The rows of a group lie close to one hidden flat surface of 10 dimensions, which passes through zero. Surfaces can cross.
In the rows, 128 means zero.
Known rows, each followed by its group:
[176 125 127 151 120 178 111  96 166 130 142 127 144 111 101 150  80 147
 122] | K840
[115  64 166 121 145 156  65 119  85 142 141 128 149 100 157 141 111 102
 154] | K442
[135 109 135  98 130 164 109 135 184 189 133 138 107 127 114 122  74 129
 155] | K936
[101  95 128 142 158 172 136 138 147 139 127 192 114 143 154 137 147  88
 139] | K144
[150 118 115 131 131 108 172 178 165 136 109 120  67 156 115 118 187 112
 152] | K442
[111 157 173 130 103  78 117 156 131 171 105 104 135 124 107 131 150 115
 158] | K144
[174 157 121 106 101 150  64 168 133  99 144 136 102 105  98 125 159 152
 186] | K840
[154 106  94 102 142 127 122 151 167 110 177 158 145 148 182 123  94 141
 140] | K840
[157  75 109 109 124 142 153 123 214 177 114 133 105 105 115 142 109 124
 101] | K936
[108  60 142 118  96  83 113 160  68 139 102 109 123  88 147 130 161 119
 115] | K936
[107 144 150 142 128 146 111 156  92 127  91 143 129 130 126  99 152 144
 146] | K144
[156  71 134 112 135 107 110 177 129 130 103  90 158 113 162 109 127 153
 144] | K442
[100 154 140 125 126  82 156 127 157 154  90  91 175 131 119 140 106 135
 113] | K144
[119  88 133  67 140 155  71 178 109 135 108 120  86 103 128 115 163 119
 190] | K442
[165 106 132 161 164 173 156 109 141 134 126 121 124 161 139  94  90 149
 119] | K840
[ 59 123 152 111 173 189 114 145 176 171  83 167 133 131 124 158 122  87
 177] | K144
[ 78 129 108 117 140 168 111  90 114 114 165 187 129 128 139 160 101  99
 119] | K936
[ 94 111 129 109 168 157 140 181 188 137  80 133 143 139 135 159 133 111
 177] | K144
[141 187 126 139 101 106 135 148 133 109 110 100 148 132  97 125 129 170
 130] | K442
[ 78 203 104 112 117 141 129 108 128 123 125 188 117 133 109 119 135 137
 108] | K936
[130 148  81 102 118 114 129 118  77  75 171 132 113 141 146 103 122 156
 108] | K840
[189  47 110 129 137 108 136 102 140 106 162 101 139  98 165 148 138 110
  90] | K840
[ 96 174 147 123 153 147 107 104  70 109 131 115 112 146 111 117 145 114
 158] | K936
[133 113 162 140 153 113 134 142 105 127 107  59 142 145 126 133 132 119
 163] | K936
[103 184 152 132  93  92 115 155 133 164 137 165 110 141 112 124 151 110
 159] | K144
[125  71  99 102 138 111 143 140 173 120 153 124 115 118 139 193 134  82
 140] | K840
[154 149 131 100 103 116  69 150 105 106 183 103 133 123 124 141  97 144
 185] | K144
[112 127 147 171 110  96 132  74  54 116 137 117 160 117 135 125 129 124
  68] | K840
[133 161 161 120 109 142  78  61  75 148 132 128  80  85  77 106 180 105
 106] | K144
[ 96 124 133  78 147 181 107 134 109 173  97 140  73 139 118  68 112 145
 147] | K442
[ 97 125 149 131 121 105  78 154  82 109 151 158 154 113 158 154 166  93
 161] | K442
[126 136 130 114 127 145 111 115  77 133 131 130 116 143 142  67  91 169
 117] | K442
[153 112 109 101 124 151 114 191 160  97  93  64 133 109  93 169 110 162
 189] | K936
[107 144 115  88 116 112 137 160 163 162 120 114 131 148 124 119  67 160
 149] | K936
[214 137 102 149  97 114  98 146 116  71 197 146 131 131 154 107 133 163
 132] | K144
[127  95  93 161 138 160 180 183 104  94  97 146 130 176 169  84  99 185
 122] | K144
[102  86 107  69 141 121 122 118  72 106 120  88  86 107 129 123 156 115
 123] | K442
[140 141 100  63 131 194  93 101 119 103 137  77  88 109  70 141  80 164
 155] | K442
[173 190 134 162 129 159 105 153 132  69 119 106 165 137 103 133 130 170
 172] | K936
[152 172  99  77 118 114 128 154 172 123  92  88 143 122 108  96 102 200
 123] | K840
[130 146 130 145 130 154 143 186 209 150 118 163 115 157 110 160 127 113
 191] | K840
[113  90 109  99 147 132 146 148 151 140 129 145 103 138 150 125 135 108
 133] | K442
[ 56 143 140 156 135 127 163 120 109 143 124 183  95 156 121 155 170  61
 128] | K840
[155 131 159 161 125 129 147 160 146 147 104  89 108 146  94 140 141 118
 171] | K442
[125 171 119 125 147 128 142 119 125 112 148 145 103 156 123 113 155 116
 137] | K936
[167 155 142 167 111 148 112  93  99 116 132 126 149 121 114  95 108 170
  95] | K840
[140 168 139 131  86 122 102 155 146 164 107 155 133 118 115  85 114 177
 127] | K936
[154 172 161 126 111 151  98 152 179 170  91 128  91 104  63 124 170 128
 169] | K144

New rows. What belongs after each?
[134 161 144 126 126 152 132 124 184 156  65 104 116 101  61 142 158 129
 130] | K442
[124 150 152 144 111  85 134 132 121 132  77  85 179 107 117 123 144 153
  96] | K442
[100 177 133 101 127 115 149  92 137 178 129 128 123 157 121  82  67 152
 100] | K936
[158  63 130  99 124 168 102 147 154 146 108  75 121  91 103 158  80 147
 158] | K936
[ 92 133 121 103 151 138 138  94 105 119 139 104 128 145 123 137  91 122
 129] | K936
[169 162 150 134  90  98 103 164 126 159 129 124 141 141 135  59 105 188
 141] | K936
[ 90 124 127  81 142 169 114 138 110 133 133 116  47 133  87 156 141  88
 191] | K442
[125  86 152 149 152  87 150 103  82 136 152 105 123 147 166 115 153  83
 112] | K936
[ 86  97 118  97 131  72 177 157 146 139  81  73 113 123 116 170 162  94
 130] | K840
[171 134 118 131 110 110 128  82  94  81 122  53 129  86  85 143 160 145
  89] | K442
[127 162 102 110 124 190 126 101 142 129 128 166  75 125  92 112 121 147
 119] | K144
[138  78 126 138 149 133 137  67  63  94 120  85 147 104 145 114 126 134
  61] | K144
[ 96 165 122  79 141 177 105 125 118 135 112 148  67 126  93 103 150 128
 156] | K840
[121 104 112  96  64 135  73 207 127 124 102 128 152  82 118 150  88 192
 165] | K936
[176 189 101 138  74 137 132 124 111 113 141 155  54 133  82  70 157 178
 105] | K144
[103 131 118 134  99 144 143 100 147 119 130  88 131 106  64 229  79 110
 129] | K840
[167  70 166 169 100 136 130  99 111 187 161 106  97 128 114 129  78 110
 124] | K144
[132  67 136 120 134 133 146  74 139 164 142  70 123 113 115 164  63 108
 103] | K144
[ 91 135 114  53 130 173  82 177 143 137 135 120  93 135 103 154  73 136
 223] | K936
[111 189 160 166  92  27 128 147 103 140 133 155 169 138 151 105 180 119
 110] | K144
[117 129 148 137 125 145 104 109  81 126 144 139 100 124 117 129 150 102
 144] | K442
[134  70 139  94 136 152  81 107 115 133 144  89 139  88 124 164  90 116
 140] | K840
[167 131 129 123 124 146 126 154 146 128 110  89 100 129  94 119 132 153
 162] | K442
[146 117 152 152 103  70 114 183  97 116 120 106 147 118 141 132 175 123
 157] | K840
[173  68 110 116 151 164 101 101 112  89 173 132  98 100 144 145 164  93
 126] | K144
[167 111  95  88 141 195 112 126 177 121 147 121 101 128 108 131  76 154
 152] | K442
[135  45 183 125 160 196  92 115  88 183 109  87  92 117 122 106  95 111
 167] | K442
[ 71 143 131 109 109 123 127  97  92 126 116  91 128 107  82 177 101 118
 121] | K840
[ 93 101 145 145 145 139 149  53  97 138 146  92 132 127 116 179  85  83
 102] | K442
[ 97  99 110  67 144 104 113  90 147 150 139 147 149  98 165 128 124 105
  80] | K840
[131  61 109 110 116 102 149 119 151 165 151 132 139 126 164 132  61 133
  87] | K936
[126 145 115  84 140 172 116 133 139 126 117  97 114 136 102 120  73 167
 162] | K840
[ 95  73 176 151 137 100 105 167 115 149 124 156 147 109 164 167 198  48
 164] | K442
[151 104  99 118 114  99 138 157 158 119 194 135 121 153 153 161  95 114
 157] | K144
[139 113 167 192 134 129 143  79  89 158 134 164 111 134 144  88 164  97
  82] | K442
[ 74 149 158 122 152 131 116 139 100 138 129 127 129 161 133 134 118  98
 179] | K936
[ 92  59 111  97 150  74 181 167 124 122 122  84  94 144 148 169 167  70
 149] | K442
[136 150 123 153 170 148 152  59 109  89 144 117 128 143 122 133 151 102
  97] | K936
[121 114 102 116 113 140 120 111 129 121 144 183 106 105 130 138 146 118
  99] | K936
[108 123  96  92 146 141 168 124 192 148 100 106 134 140 121 138  67 150
 113] | K442
[123 148 169 156 117 119  99 101  98 136 100 127 164  90 116 123 160 125
 101] | K442
[ 92 141 142 111 126 130  76 135 142 134 103 179 145  75 126 156 202  87
 136] | K442
[100  77 133 138 147 120 144  70 105 124 149 123 123 106 131 189 156  49
  94] | K442
[151 153 105 146 123 123 152 110 182 122 128 158 141 122 119 137 138 132
  90] | K442
[168  88  98 103 116 156 130  82 163 150 150 164  71  88 112 119 142 124
  73] | K936
[179 115 123 103 119  93 106 160  87 106 180  92  98 152 153  87 124 149
 167] | K936
[163 160 132 168 100  87 157 166  86  85 151  52 108 174  94 145 121 144
 176] | K442
[103 102  99 113 127  49 171 143  96 101 142 109 120 143 162 140 165 101
 109] | K144
[ 88 132 166 148 156 195 106  94 139 167  95 147 190 126 133 132  60 134
 122] | K144
[160 141 135 135 122 174 107 107  85 112 168  94  93 149  97 118  77 152
 161] | K442
[ 67 105 169 109 155 118 124 132  90 150  61  50 164 113 120 139 116 121
 142] | K144
[139 138 110 144  90  94 131 103 142 106 157 121 186 105 130 175  82 145
  87] | K840
[ 93 149 130  92 134 146 106 165 136 154 105 161 116 137 132  98 126 143
 163] | K442
[171  75 134 170 112 145 111 172 151  96  93 112 171  81 125 176 154 136
 138] | K936
[172 174 135 134 109 145 113 161 147 131 105 112 132 136 104  83 105 192
 154] | K442
[136 178 158 164 115 111 121  95 135 153 117 188 108 103 109 101 227  94
  85] | K144
[148 178 150 150 138 220  86  75 149 135 115 160 129 102  79 121 120 141
 122] | K936
[101 105 167 134 134 121 109 178  95 146 109  93 142 142 137 134 116 120
 188] | K840
[137  85  75 107 141 101 169 125 164  98 154 152 101 123 154 158 183  89
 100] | K442
[103 129 162 173  99 134 151 168 152 201 121 157 126 175 129 123  53 134
 157] | K144
[108 135 134  83 139 160 114 131  99 171  80 142  79 133 125  30 132 167
 117] | K442
[205 101 102 106 143 167  92  81 135 109 160 137 106  92 134  87 144 146
  87] | K840
[110 207 147 156  81  75  98 136  95 127 131 172 186 123 142 102 138 157
 107] | K840
[106 202 134 171  96  68 158 128  84 111 132 135 164 163 133 111 126 152
 103] | K442
[160 110  76 108 108  84 127 102 111  74 187 143 119 104 154 142 168 118
  81] | K840
